The rows of a group lie close to one hidden flat surface of 10 dimensions, which may be shifted away from zero. Surfaces can cross.
In the rows, 128 means zero.
Some rows, each with its group after it:
[137 193 122 130 124 148 138  98 142 173 147 170 127 163 124] -> gele
[109  93 134 163 159 128 111 132 118 113 123 136  77 151 135] -> Ror
[116 134 157 134 199 107 134  66 131  97 142 169 161  77 137] -> gele
[215  91  71 184 139 137 164 108 117 147  66 123  73 159 149] -> gele
[143  85 119 122 113 135 137 165 131 100 104  97 135 143 130] -> roda
[135 101 134 147 208 121 162 130 162 101 122  79 175 142 143] -> bulop
[110 109 109 109  86 165 123 129 161 135 155 165 145 182  76] -> gele
[ 96  74 124 144 192 147  96 141 164 123 126  80 160 133 109] -> nemas
[129 135 120 157 120 129 132 154 123 104  28  82 114 166 131] -> roda
[ 69 120 149 176  99 167 119  99 163 188 198 131 182 175  85] -> nemas
[ 95  75 126  90 129 179 196 126 115  63 103 149  75 151 138] -> Ror
[100 175 164 113 151 157 136 128  95  99 140 139  95 158 164] -> roda
[145 157 167 144  65 112 154 153  91 142 167 121 152 122 150] -> roda
[ 86  84 153 162 148 168 146 115 139 130 140 103 154 129 126] -> roda
[156 148 109 144  42 125 104 107 108 167 164 179  98 124 100] -> Ror
[126 170 130 164 111 132 101 148 146 189  94 104 136 158 127] -> nemas
[175 146 122 130 129  70 134  91  86  43 128 164 129 159 127] -> roda
[152  81 149 138 114 154 130 194  95 135 103 138  90 111 167] -> gele
[ 95 101 131 110 158 137 133 113 138  70 122 124 123 127 115] -> bulop
[141 146 129 160 184 101  70  81 110 101  91 154 111 112 127] -> Ror
[146 137 142 182 166  78  70 153 112 129 133 116 164 177 119] -> bulop
[112 133 115  32 153 118 127 141 144  12 160 135 150 209 114] -> roda
[124 141 145  82 103 116  89 152 133 126 146 121 156  52 130] -> roda
[113 125 128 112 118 138  97 153 117 103 135 118 102 150 118] -> nemas
[177 119  59 109  80 127 137  95 140  98 120 161 118 189  79] -> roda
[186 127  93  91 156 117 146 131 150 115 120 133 151 129 139] -> roda
[116 155 176 153 175 129 174 171  86 164 132 147 154 179 155] -> bulop
[160  81 102 174 156 138 120 125 107 128  89 138  82 154 126] -> bulop
[130  74 128 171  50 130 106 153 108 131 125 132 117 156 107] -> nemas
[148 171  89 116 152 142 126  78 177 168 123 140 153 129 104] -> roda
[140 183 122 124 160 141 162 103 157 165 123 111 134 113 145] -> bulop
[127 197 112 111  77  94 117  62 140 131 145 134 138  89  99] -> gele
[121 136 145  95  67 119 124 189 125 132 122 105 134  98 136] -> Ror
[114 130 157 117  88  90 131 242  63 171  75 177 173 172  99] -> bulop
[ 92 111 101 119 114 156 113  91 168 114 128 131 135 153  77] -> gele
[187 105 140 133 122  78 168 150 106  94 151 137 170 131 156] -> gele
[102 194 161  69 112 119 142 153 109  74 129 120 136 147 148] -> roda
[166 107 134 154 116 103 138 215 107 164 101 103 156 156 140] -> bulop
[143  88 128 119 113  76 115 183 159 112 127  74 216  99 109] -> nemas
[150  96 123 166  80 149  86  93 107 133 168 152 165 139  91] -> Ror
[132 205 147 153 136 143 120 145 120 188 135 117 109 155 153] -> bulop
[170 173 144 188 129 138  99 117  96 187 145 140 125 150 151] -> Ror
[148 135 114 125 100 134 121  98 137 136 145 120  99  68 127] -> bulop
[163  87 155 118 101 127 112 169  76  72  93 109 159  79 156] -> Ror
[108 122 112  88 134 190 102 105 134 125 158 164  80 142 121] -> roda
[160 108 123 115 189 130 134 152 121 123 143 102 120 100 152] -> nemas
[114 160 130 120 136 111 119 135 156 154 114 117 144 105 125] -> Ror
[146 169 131 144 112  95 125  87 130 140 172 149 160 117 119] -> gele
[190 131  85 106  80  82 128 115 127 127 146 151 145  98  95] -> nemas
[ 84  42 127 174 194 112 126 101 169 107 164 128 145 142  96] -> Ror
[117  37 133 165 104 179 147 167 127 161 142 112 102 130 136] -> Ror
[152 127 104 173 174 122  91  86 162 135 130  99 128 116 119] -> bulop
[108 143 134 125 133  97 127 139 181 143  60  88 206  88 115] -> nemas
[149 110 137 131 155 133 161 158  98  86 104 114  90 151 167] -> bulop
[113 117 150 101 143 126 140 157 119  70 116 130 130 146 143] -> gele
[ 82 117 137 106 135 170  88 123  97  87 130 145  49 125 120] -> nemas
[ 85 140 168 121 161 132 169 108 126  93 187 137 169 165 133] -> nemas
[163 109 130 135 138 126 145 118 111 117 124 179 121 125 140] -> gele
[122 194 125 104 121 149 107 151 114 135 106 123  76 168 134] -> nemas
[128 163  98 106  61 107 113 175 112 118  99 154  16 187 119] -> Ror
[105 211 131 137  80 134  93  76 117 166 144 132  86 109 121] -> gele
[178 145 116 171 124  63 148 160 110 150 146 149  73 181 151] -> Ror
[109 106 144 153 184 127 131 109  89 140  89 189 119 104 117] -> bulop
[131 172 135 124 140 121 151 104 141 148 122 124 146 100 144] -> gele
[159  97 115 171 119 132 117 132 106 132 113 136  98 158 125] -> nemas

New rows, each followed by its group:
[142 107 118 117 160 167 185 138 119 124 151 127 104 159 146] -> nemas
[128 126 110 136 171 180 134 159 136 152  99  95  86 184 143] -> nemas
[133 133 135 130 130 157 110 124 119 159 115 138  97  73 149] -> roda
[104  99 130 166 106 126 175  85 137 106  63 156 148 157 114] -> nemas
[118 110 139 126 144 136  74 110 124 123 128 139 119  59 127] -> roda
[131 110 160 133 118 106 107 123  82  63 183 195 127 158 122] -> gele
[103 133 131  97 137 117 116  99 136  80 106 142 129  91 117] -> gele
[123 104 125 155 125 125  96 198 117 164  84 118 142 175 103] -> bulop
[ 84 112 164 135 152 119 129 159 152 142 167 100 214 135 108] -> bulop
[159 105 132 140 103 108  58 199 141 164 101 123 157  90 122] -> gele
[136 159 132 103  58  85 143 138  99  54 110 125 143 162 109] -> roda
[189 132  84 182 190 115 168  36 140 167 107 184 106 117 127] -> Ror
[ 74 103 157 169 114 187  97 122 130 173 116 105 111  75 125] -> roda
[158  83  98 119  59 129 113 127 118 119 113 141 113  88 103] -> roda
[ 83 108 136 168 172 145 155  85 167 122 159  56 172 166 128] -> gele
[ 84 180 155 172 152 138  82 127 150 168  75  74 152 123 126] -> roda
[119 203 118 123  58 136 102  81  99 141 121 140  47 107 124] -> gele
[121 159 128 144 118 149 109 143 157 177 149 126 152 182 114] -> gele
[149  76 128 118 101 134 102 174 117 105 125 178 125 146 114] -> gele
[144 129 136 162 127  99  74 146 143 149 148  94 185 124 118] -> roda
[149  99 126 125 101 124 140 194  73 157  43 165  92  99 130] -> bulop
[ 95 156 141  86 110 177  83 146 116 124  97 207  67 133 116] -> gele
[126 126 118 144 165 154 118 116 174 149 112  77 120  88 140] -> bulop
[161 112 106 156 123 125 133  91 114 131 137 158 101 119 119] -> bulop
[111 158 145 138 166 137  96 124 132 129 100 131 111 131 141] -> gele
[ 92 168 171 120 112 109 122 163 128 120 115 103 163 133 142] -> nemas
[123 143 137 174 192 138 153  79 124  97 126 132 139 204 132] -> roda
[ 96 173 157  96 151 110 143  92 132 100 124 124 144  63 149] -> gele
[ 90 128 137 114  88 157 169  85 120 101 169 129 104 133 125] -> gele
[118 131 121 138 152 106 171 110 138 140 139 165  72 130 136] -> Ror
[ 94 171 141 112 110 145 115 106 131 128 129 132 106 117 126] -> gele
[125  99 114 160  86 122 144  91 123 104 170  94 127 157 114] -> gele
[134  72 101 165  79 181 141 104 135 182 143 132  95 113 115] -> gele
[167 104 116 135 125  82 123 147 141  79 165 108 198 208 109] -> roda
[106  71 132 131  84 155 112 183 125 140 127 102 120 120 113] -> bulop
[112 166 138  87 174 113 142 139 141  79  83 103 129 122 143] -> bulop
[160 116 123 146  93 130 172 105  99 156 150 183  69  93 141] -> Ror
[155 136 140 116 175 111 137 133 129 111 106 172 152 118 143] -> gele
[ 89 106 175 106 108 162 121 167  88  91 139 154  88 123 155] -> gele
[176 102 118 132 167 117 159 133 138 107 144 118 171 160 146] -> roda
[146 102 125 151  68 120 167 124 130 145 176  90 153 122 130] -> gele
[ 97 133 111 118  93 162 138  60 140 134 145 159 100 101  99] -> gele
[109 132 114  63  94 126 114 140 146 109 155 120 147  90  90] -> nemas
[153 113  81 137 115 136 121 120 166 142 110 113 152 174  93] -> roda
[ 95 113  91 113 184 149 114  99 172  84  66 113 114 157  91] -> bulop
[161 161 117 133 123 115 145  72 110  91 168 155  95 140 133] -> bulop
[160  69  99 153 138 120 125 110 137 106 118 119 117 102 117] -> bulop
[131 197 126 112 139 106  96 123 137 123 102 118 144 133 127] -> roda
[152 179 154 133  56 106  98 154  92 168 141 131 106  66 156] -> gele
[105 113 139 161  71 138 158 105  91  89  58 123  97 119 113] -> roda
[120  78 109 159 100 167 138 110 126 126 146 120  98 169 114] -> gele
[113 142 148 123  96 120 109 168 143 143 148  94 164 125 128] -> gele
[147 105 137 130  94 138 135 176 118 132 114  98 132 122 147] -> roda
[142 126  88 118  66 130 130 120 126 136 127 169 113 171  73] -> bulop
[119 144 132 113 175 135 172  73 121  80 120 164 113 131 143] -> gele
[143 139 101  98 103 111 169 138 138 124  95 144  90 122 130] -> Ror
[121 138 160 218 123 126 132 106 102 146 119 107 146 149 131] -> roda
[156 154  93 109  97 169 174 133 124 125  90 141  94 211 126] -> Ror
[116 147 116 109 194 136  45 120 179 126 192 125 172 184 106] -> roda
[160 106  86 163 137 127 146 153 115 191  58 175 135 194  85] -> bulop
[101  85 120 118 105 118 113 118 162 121 146 133 155  95  86] -> Ror
[150 130 131 136 114 131 150 177 119 147  94 103 121 135 155] -> nemas
[131 110 112 134 147 108 102 159 128  94  70 116  86 150 129] -> Ror
[151 136 208 167 136 109 143 171  53 110 215 164 136 179 191] -> gele
[142 190 144 145 171 108 126 117 123 166 109 131 135  95 151] -> bulop
[112 153 143 208 123 115  63  95 114 158 148  63 105 123 140] -> gele
[111  98 114 150 164 141 105  78 150 145 105 140 128  79 103] -> nemas
[100 111 156 134 137 147 130 132 110 106 146 137 110 142 141] -> Ror
[187 142 152 170 110  60 100 101  85 139 180 171 154  69 144] -> gele
[ 96 157 150  97 103 130 129 150 133 111 125  98 130 118 139] -> gele
[143 100 105 152  56 109  52 150 132 139 153 112 124 131  81] -> bulop
[120  64 105 157 135 100 152 156 156 130 146 125  95 173 112] -> Ror
[116 100 115 123  90 121 114 125 143 100 170 123 154 155  80] -> bulop
[138 113 118 153 172 157 110 112 114  76  83 130 111 205 127] -> Ror
